There are 9 hidden switches. A switch that is on adds its own fixed numbers to the row, and there is some noise. The rows also spread widely along 11 directions, which tell nothing about the answers.
Some rows, each with its switches (1 for on, 0 for off) after it:
[ -1 -16 -15 -11  -4  -9  -1   6  18   1  -6   1   9 -10  11   8 -10  23
  12   8  -9   4 -29   5  -6  15  -5   2   9  -3   8] : 0 0 0 0 0 0 0 0 0
[  4   9  -2   4   5  -7   5 -13  -5  16   9   2   4 -10  -1  -1  -4   5
  -2  -2  12  13 -11 -12 -10  -2   9  16  12 -13  -9] : 0 0 0 0 1 0 1 0 0
[-10 -13   1   6  14   1   8 -16   3   7  -8  13  -3  -2 -14 -11  14   8
  20 -10  23  12 -18   7 -17   6 -15  -4  -5 -27   3] : 0 0 1 0 0 0 0 0 1
[  6  -4  10  -8   0  -8  -5 -27  -7  14   0   8  11 -24  -5  -3  -9   3
  -8   3  24  14 -13  -5 -19  -1  16   2  11 -21 -16] : 0 0 0 0 0 0 1 1 0
[ -4 -14 -11   6  -1   7  14  -5  11  -1  -9  -8  11 -12  -1   2  -3   6
  -4  -1  26   7  -6   2 -24 -14  19   6  23 -28  -5] : 1 1 1 0 1 0 1 0 1
[  1  -2 -15  21   2   7  15  20   7  11  -1  -6   4  -1   6  10  14   3
   5  -1   6   8  -8   5  -9 -10   5  14  11 -12  -7] : 0 1 1 0 0 0 1 1 1
[  1  -4  12   3  10   2  -4  -8   4  -7   8   0   4  -8  -9  -1 -12  -6
   1   1  15  25  -4   8 -13   6   2  -2  -2 -11 -14] : 1 0 0 0 1 1 0 0 1
[ -5  -7 -13  -3   3 -10  -5  -6  -1  -7 -11  16  -6   4   8   1  -6  10
  15  -3  -4 -14 -23   1   0   4  -2   6   3   6  15] : 0 0 1 0 0 0 0 0 1
[ 14 -16  -7   7   0  -3  12   9  -3  -8 -15  -5  -6  -5  16   8   5   7
  11  -8  13  -5   7  -8 -28   2  14   3  10  -8 -10] : 0 1 0 0 0 1 0 0 0
[ -4  -5  -6  -4  12   6  11  -5  13   3   2   5  10  -5  -1   1  -8  18
  11   6   2  12 -20  -5  -2  15  -8   3   8 -10   4] : 0 0 0 1 1 1 0 0 0
[ -1  -5  -2  11   7   8   8  12  13  -4   9  -8   2  -2  -1   9  -1   3
   6   5   5  17 -13   7  -5   4  -2   4   2  -2  -4] : 0 0 1 0 0 0 1 0 0
[ -9  -6 -13  -2   3   7   0 -16   8  -8   1  -5   7   5   0   3  -7   8
  22   3  13  16 -24   5  -2   6  -6  13  -2 -10   2] : 1 0 0 0 1 0 0 1 0
[  3 -16 -16  13   1  18  19  14  14   6 -17  12   7 -12   4  11   5   3
   3   5   4  -5   4   3  -8 -10   1  -4  21 -17  -5] : 0 0 1 0 1 1 0 0 1
[ 14  -3 -20   6   7   9  27   8  -1  -3  -8   1  -1  -7  15  12   4  17
  11  -1   9  -8  11 -19  -4   0   9   9  24  -7   4] : 0 1 1 0 1 1 1 0 0
[  1   9   2  15  18  -1  11 -14 -11   8   5   8 -10   1 -11  -9  17   2
  19 -15  25  16   3  -7 -11   0 -11  11  -4 -20  -4] : 1 0 0 0 1 0 0 0 1
[  9  -2   1  -8   5   2   4 -16  -3  -1  -4  12   2 -14   2   0 -11   4
   9   4  13   4   1 -11  -8   6  -1  -1   7 -11  -8] : 0 0 0 1 1 0 0 0 0
[ -2   1   2  20  18   4  17   8   2   0   5  11  -7   0 -11  -1  11   7
   0 -11   4   2  -9 -10 -10  -1   4   6   7  -6   1] : 0 0 1 0 1 0 1 0 0
[ -2 -15   3   8   6  -3  -4   1   1 -27 -10   7  -8   6   3   5  -1   3
   3  -9   8 -16  -9  -2 -21  -6  19   5   5   5   1] : 0 0 1 1 1 0 0 1 0
[ -5 -16  -1  20   5   3  -3  18  17  -8  -2   4  -7   1   1  13  24   6
  11 -12  16   5 -13  36  -5  -9  -8   7   2 -18   5] : 0 1 1 0 0 0 0 1 1
[  2  -8 -14   8   2  20  15  -3   5   6  -6   6  11  -7   5   7  -4  -1
   9   8   5   6 -10   1  -5   1  -5   1   7 -18  -8] : 0 1 0 1 1 1 1 0 0
[ 10 -17 -18   5  -9  15   3  -6   1   1 -24  23  -3 -17   8   8   1  -8
  13   6   8 -11   8  14  -7 -11  -9  -7   8 -23  -6] : 0 1 0 0 1 0 0 0 1
[ -4 -15  -8  -4  15   4  20 -10   6 -19  -7  -6  -2   6  -3  -2  -7  19
  20  -4  17   3 -10 -18 -23  13   7   3   7  -5   5] : 0 0 0 0 1 1 0 0 0
[-12 -12  -3  20  10  26  16  14   8 -13  -7  17 -13   6 -16  -1   3  -2
   0  -2   0  -6  -9   4  -6  -1  -2  -7  -1   0   3] : 1 1 0 0 0 0 0 0 0
[  3 -15  -3   3  -1   0  10  13   6  -4 -12   2   2 -11  -2   5  -5   5
  -8   3   3  -2  -5  -3 -24   0  15  -4  14  -6  -8] : 0 1 0 0 0 0 0 1 1

New rows, each followed by its switches (1 for on, 0 for off):
[  1  -4 -19  -9   0 -14   1 -17   3   5  -7   6   4  -7   9  -1  -7  17
  18  -2   8  -1 -19  -5  -9   2  -1  12  11 -13   7] : 0 0 0 0 1 0 0 0 1
[ -3 -18 -20   0   7   8  15 -18   4  -5 -17  11  -2   0   3   0   7  15
  28  -7  26  -4 -10   5 -10  -2  -7   5  10 -27  11] : 0 1 0 0 1 1 0 0 1
[  0  -7   1  20   6  -7  11  -6 -16   2 -14  10 -12   3  -9  -8  13  -7
  -4 -17  16 -10  -6 -14 -37 -12  24   7   3 -11 -10] : 0 1 0 0 0 0 1 1 1
[  0  -8  -6   5   9  10  11  -5   0 -15  -9  14 -12   0  -7   0  -4   0
   8  -3  13  -8   2  -3 -10  -4   1   0   6  -8   4] : 0 1 0 0 1 0 0 0 1
[  0 -10  -2  14   8  16  16  10   3   5  -9  18  -6  -9 -13   1  11  -2
   5   1   4   4  -1   5 -11   1 -10  -9   0 -16  -8] : 0 1 0 0 0 0 0 1 1
[ -5  -4 -11   4  16  -5  12   8   7 -19   1  -8  -4  14   4   4  -3  19
  17  -7   8   1 -12 -10  -8   7   6  14   9   6  11] : 0 0 1 0 1 1 0 0 1
[ -5  11  -2  16  14   1  12   2  -4   4   7   1  -2   7 -11  -5  -5  -4
   2  -1  -2  14 -13 -16 -11   3   3   7  -3   1  -8] : 0 0 1 0 1 0 1 0 1
[  9 -11   2  -6   0   9   2  -1  16   8   5   2  12 -25   5   9  -3   5
  11  13  15  25  -2  19  -3   9 -19  -7   5 -23 -13] : 0 0 0 1 0 0 0 0 0
[ -1  -4  -7  -3   6  -6  -1 -23 -12   6 -12  28  -2  -5  -2  -5  -6   6
   8  -7   5 -10 -18  -6  -4   3  -3   2   3 -13   8] : 0 1 0 0 1 1 0 0 1
[ 12   5  13   1   4   7  -6  -4  -8   2   5  19  -7 -17  -4   5 -13 -11
  -7   9   4   6   8   1   3   3  -1  -7   0   2 -13] : 0 0 0 0 0 0 0 0 0
[ -7  -3 -10   5   7   7   8 -14   1   9  -7  13   6   0  -6  -1  -4   3
   7   2  10   3 -16  -6  -5  -2   2   6   7 -11  -1] : 0 0 0 0 1 1 0 1 1
[  3 -19   3  17  -4  19   2   3   1   4 -17  21  -6 -15  -6   3   8 -16
  -1   0   8  -1  -1  17 -18  -9  -4 -14  -2 -22 -17] : 0 1 0 0 0 0 0 0 0
[  4  13   5   5  27   7  18 -16 -14  -9  15  -1  -9   6  -8  -4   0   4
  22  -5  25  24   7 -13  -2  15 -12   6  -7 -10  -1] : 0 1 1 0 1 1 1 0 1
[  2 -11 -11  10  -9   8  -5 -28  -9  26 -21  25   9 -15   5   2   5 -10
   4   0  18  -5 -12   5 -11 -19   7   5   8 -32 -17] : 0 0 0 0 1 1 0 1 0
[ -2 -15   6   8  11   3   3  -1  14  -6  -3  12  -1 -11 -11   1   7   6
   3  -7  19   6  -7  15 -14  -3  -4  -4   8 -21   1] : 0 0 1 0 1 0 0 0 1
[  1   0   4  16   7  -8  -3  -8  -7  16  -2  19   5 -10  -5   1   9   0
  -8 -11   7   1 -16   2 -10  -8  10   9   8 -15  -5] : 0 0 1 0 1 1 1 1 1
[ 12  -6  -9  -5   6   0  15  -3   5  -1  -6   5   3 -15  11   7  -2  13
   7   2  20  -3  10  -7  -8  -3   7   6  24 -14   0] : 0 0 0 1 1 1 0 0 1
[ -2   0  -7   0   6   1   3 -30 -10   8  -6  13  -1   1   1  -5  -4   3
  17  -5  17   2 -16 -11  -6   0   0  11   2 -15  -1] : 0 0 0 0 1 1 0 0 0
[ -8  -4   9   4  17  -3   7   7  10  -8   7   8  -2  -3 -19  -5 -10  12
  -7  -2  -4   9 -21 -10 -16  14   5  -2   3   3   1] : 0 0 0 0 1 0 0 0 0
[ -2  -5  -5  -6  10  -6  12 -15 -10  -2  -8   5  -6  -1  -8 -12  -9   6
  14  -2   9   5 -13 -20 -23  14   0  -2  -2  -8  -2] : 0 1 0 0 0 0 0 0 1
[  5  -9 -12   9   4   8  29  26  19  29  -5  -7  16 -25   2   6  12  20
   1   6   1  20  -4  -4 -17   9  -6  -3  22 -30 -14] : 0 1 1 0 0 0 0 0 0
[ -3 -23  11   0  16   2  11  -4   9 -28  -7   0  -2  -5 -14  -2  -2  12
   6  -8  22   8  -6  -6 -34  10  12  -9   5  -9  -3] : 0 0 1 0 1 0 0 1 0
[  9   2 -18  -4  -2   8  13  -5   5   4   3  -7   5 -10  14  14  -5  13
  10  13  18   6   1  -6   4  -3   9  16  20  -4  -2] : 0 0 0 0 0 0 1 1 0
[  8  -1 -10  10   3   1  13  10   3  -1  -2  -6   5  -9   8   8   0   7
   1   1   2   5  -3  -9 -16  -1  10   8  14 -10  -9] : 0 1 1 0 1 0 1 0 0
[  3  -5 -16  10   8   9  21   7   7  -5  -8   9  -7   1   4   5  10  10
  18  -3  12  -6   6  -4  -7  -4  -6   7  11 -10   5] : 0 0 0 1 1 0 0 0 1
[  8 -25 -11   5   2   4  15  -4  11   7 -19   0   9 -16   8   4  10  13
  14  -4  22   5  -2   1 -29  -2   4   0  17 -32 -10] : 0 0 0 0 1 1 0 0 0
[ -3   1  -7   7  16  -6  14 -12  -8  12  -3  -1   3   3  -3  -9   7  12
  21 -11  15  14 -17 -16 -18  11  -7  10  -1 -22   0] : 0 1 1 0 1 1 0 0 1
[ -1  -1  -7   6  17   6  21  -1   3  13  -2   0   6  -6  -8  -5   8  14
  25  -1   4  23 -12 -15 -14  19 -19  -1  -4 -18  -7] : 0 0 1 0 1 0 0 0 0
[  9  12 -21  16  10   5  27   1  -8  21  -3  25  -8  -6   9   3  23  17
  14  -9   5 -17   6 -20   9 -10  -5  20  22 -11  12] : 0 0 0 1 1 0 1 0 0
[  8 -18  -4   9  -4  17   1   7  12 -17  -6   1   3 -13   6  16  -9 -11
   4   9   7   7   2  17 -11  -7   3  -6   4 -10 -15] : 0 0 1 0 1 0 1 0 0
[  0 -12   3   9   8  23  13   6   7  -6  -7  11  -3  -7  -9   5  -7  -6
  -3   9   4   3   1   1  -7   3   0 -11   4  -1 -10] : 0 0 0 0 0 1 0 0 0
[  4  -3  -7  -4  11  -1  17 -11   1   4  -4   1   5 -10  -2  -4  -3  16
   9  -2  19  11   2 -16 -14   6   5   6  17 -17  -3] : 1 0 0 0 1 1 0 0 1
[  2 -13   2   1  -1   8   0  -2   2   0 -12  26  -1 -16  -1   7   1   7
  -7   1   7 -13  -6   7  -1  -4   6  -5  15  -9   2] : 0 1 1 0 0 0 0 1 0
[-10   0   4   2   6   4   3  -4   5  10   6  17  11 -10 -13  -4  -6   9
 -13   3  -3   7 -29  -2  -2   7   5   2   8  -6   3] : 1 1 0 1 0 0 1 1 0
[ -4 -13   5  16  10  12  11   0   9  -6  -1   0   4  -3  -9   2   9   1
  -4  -5  23   8  -8   1 -22 -11  15   6  12 -19  -8] : 0 0 1 1 1 0 1 1 0
[  6 -11   0  12  -4   2  -2   0   0   9 -10   6   7 -17   0   1  -1  -8
  -2  -1   1   8  -3   4 -23  -4   7  -1   3 -17 -21] : 1 0 0 0 1 0 0 0 0
[ -3   1   5  10  23   6  20  11   9  -7  11   9  -6   3  -8   3   4  18
  -4  -7  10  -1  -3 -11  -2   2   8  10  19   2  10] : 0 0 0 1 1 1 0 0 0
[-11 -12   6  16   2  15  -8  -8   9   7  -5  19   8  -6 -11   1  -5 -12
  -9   2   3   6 -25  16  -5  -8   0  -5   1 -16 -10] : 0 0 1 0 1 1 0 0 0
[ 17   5   6   2   6   0  -1  -6  -6  17   3  23  -1 -25   1   5   5   6
   6   0   5   9   7   3   3   6 -15   0   5 -16  -8] : 0 0 0 0 1 0 0 0 0
[  3   2  -6  12  15  24  24  -9  -7   4  -2  13  -3  -4  -7   1   5  -1
  10   0  17   5   6 -12  -2   0  -4   0   6 -16  -4] : 0 1 1 0 1 1 1 0 0
[ -3  11 -21  -3   8   5  12 -12  -6   6   3   6   4   5   5   1  -5  21
  16   1   5  -1 -15 -19  12   6   2  21  11  -1  12] : 1 1 0 0 1 1 0 1 0
[  5  -1   7   3  10  -9  13   2  -5  -6   0  -8  -5  -3   1  -3  -3   2
   2  -5  20   8   7 -18 -27   0  15   4  10  -4 -11] : 0 0 1 1 0 0 0 0 1
[ -7   4 -22   3   5  -8  18  -5   3  24  -2  -3   5  -1   4  -6   6  27
  13  -6   7   3 -23 -23  -8   3   5  22  17 -11   8] : 1 0 0 0 0 0 0 0 0
[ -6  -5   0   3  18  -1  17   6   9  -5   7 -13   4   2 -10  -2  -7  13
   4  -1  10  23 -15  -9 -21  13   2   5   5 -11  -6] : 0 1 0 0 1 1 0 0 1
[  7  -7 -11   3  -2   1   3 -18  -1  19 -14  21   4 -19   7   2  11  11
  12  -5  19  -4  -6   3  -4  -8  -5   5  15 -29   1] : 0 0 1 0 1 0 0 0 0
[ -3  -3 -23  10  -3   4  13   4  -1  27 -20  27   3 -10   2  -1   3   6
   2   3 -12 -16 -17 -10  -1  -6  -1   0  15  -9   4] : 0 0 1 0 0 0 0 0 1
[  0  -1  -9   4   2 -13  -5  -2   2  -2   5  -3   7   3   8   9  -7   7
  -1  -2   4   2 -21   1  -8  -4  17  20  10   1   0] : 0 0 0 0 1 1 1 1 1
[  6  -1 -13  -7  -4  -5   1  -5  10   4   0  -2   8 -12  11   9 -12  16
   5   7   8   3 -13  -3  -1  -1   5  13  18  -6   0] : 0 0 0 0 1 0 0 0 0
[ -9 -11   5  11   3  30   2  -1  15   3  -2  13  10 -13 -18   3 -13 -15
  -7  16   2  18 -14  15  -4  -4  -9 -14  -1 -18 -16] : 0 0 1 0 1 0 0 0 0
[  8 -15  -1  -4  15   2  11   1  10 -10   0  -1   3 -12   6   7   6  21
  25  -2  18  18   1   5 -10  19 -16  -3   5 -17   1] : 0 0 1 0 1 1 0 0 0
[  3 -11  -5  -1  -1  -3  -4 -10   3   1  -9   7   9 -12   7   8  -2   7
   5  -1  17   1  -7   8  -9  -6   7   5  13 -17  -4] : 0 0 1 0 1 1 0 1 1
[ -3  -2 -10  -3   8  11  16  -3   6   2   3 -10  14  -4   0   2 -16  13
   6   8   6  20 -13 -16  -5  13   2   5  10 -10  -5] : 1 1 1 0 1 1 0 0 0
[  4  21   2 -13  12   2  14   8  15   3  30 -14  10  -9   2  12 -20  26
 -13  17  11  21  -3 -16  17   9  10  20  30  13   2] : 0 0 0 1 0 0 0 1 0
[  6  10  -9   0   1  -1  10  -1  -8  21   2   1   7 -11   8   2 -10  11
  -4   6   1   7  -7 -19  -2   5   9  12  16  -6  -8] : 1 1 0 0 0 1 0 0 0
[  3  -1 -11   3   7   8  21  -2   4   8  -3  15   7 -16   1   0   2  15
   1   2   5  -4  -1 -17  -4   1   4   2  24 -10   5] : 1 0 1 1 1 0 1 0 0
[  8  -9 -15  17  -1  22  19  12   4   5 -14  14   2 -14  -2  11   6  -8
   3   8   0  -1   8   4 -10  -9  -3  -5   9 -17 -12] : 0 1 0 0 1 0 1 1 1
[  0   6 -11  -7   7  -9   6 -17  -2   9   2  -2   9  -5  11  -1  -8  24
  10  -3  13   6 -15 -17  -1   6   8  18  18  -8   7] : 1 0 1 0 1 1 0 0 0
[  3 -11  14  14   5  12  -3  -6  -5 -13  -8  16  -2  -9  -9   3  -5 -10
 -14  -4  13  -5   4   1 -15  -8  22  -5   7  -3 -13] : 1 0 1 0 1 1 0 1 0
[  2  -7  -8  -6  -5 -25 -12 -20  -9  15  -9  21   6 -11  11  -1  -1  12
   3  -9   5  -9 -30   5 -10   1   7   9   9 -15   7] : 0 1 0 0 0 1 1 0 1
[ 10   3   2  12   8  -1  11  -2 -13  -5  -4  13  -8  -9  -4   0  -5  -8
  -5  -4   7  -7  12 -18 -16  -6  16  -1   9   1 -10] : 0 0 1 0 1 0 1 0 1
[  1  13  19  -3  12 -25  -7  -8  -8   0  18   1  -6  -6  -8  -7  -6  12
 -11 -13  18  13  -9  -6 -12   5  14  13   9  -2   2] : 1 1 0 0 0 0 0 0 1
[ 14   1   7   6  10   2  16   2  -5   2   3   3  -6 -17  -1   5   3   6
  -6  -3  22   5  16 -12 -14  -3  15   2  20  -8  -9] : 0 0 1 0 0 0 1 0 0
[  1 -18  -5  15   7  18  19   5   4   3 -14  14   4 -11  -5  -2  12  -2
  13   1   1   5  -4   0 -21   8  -8 -15   0 -18 -11] : 1 0 1 1 0 0 1 0 0
[ -1 -13   0 -17  14  -4   8 -10  15 -11   5   1   2  -9   2   5  -2  34
  13  -2  26  10 -15   7  -2  16  -5   3  17 -15  18] : 0 1 0 0 0 1 0 0 0
[  1  -7  10   8   5   7   6   5   0  -9  -4  10  -7  -9  -9  -1  -5  -2
 -12  -2   6   0   2  -2 -17   2  12  -6   7  -2  -8] : 1 1 0 0 0 0 0 0 0
[  0  -3  -4  20  21   5  20   1  -4  -5  -3  15 -12   6 -10  -4  16   6
  15 -14   8  -1   1  -6 -10   3  -4   4   0  -8   6] : 1 0 0 0 1 1 1 0 1
[  8 -11  -9  -7   8  25  13 -19  12   9  -5  24   8 -24  -3   9   9  11
  25  10  28  15   9  22  15   4 -31  -8   9 -36   2] : 0 0 0 0 1 1 0 1 1
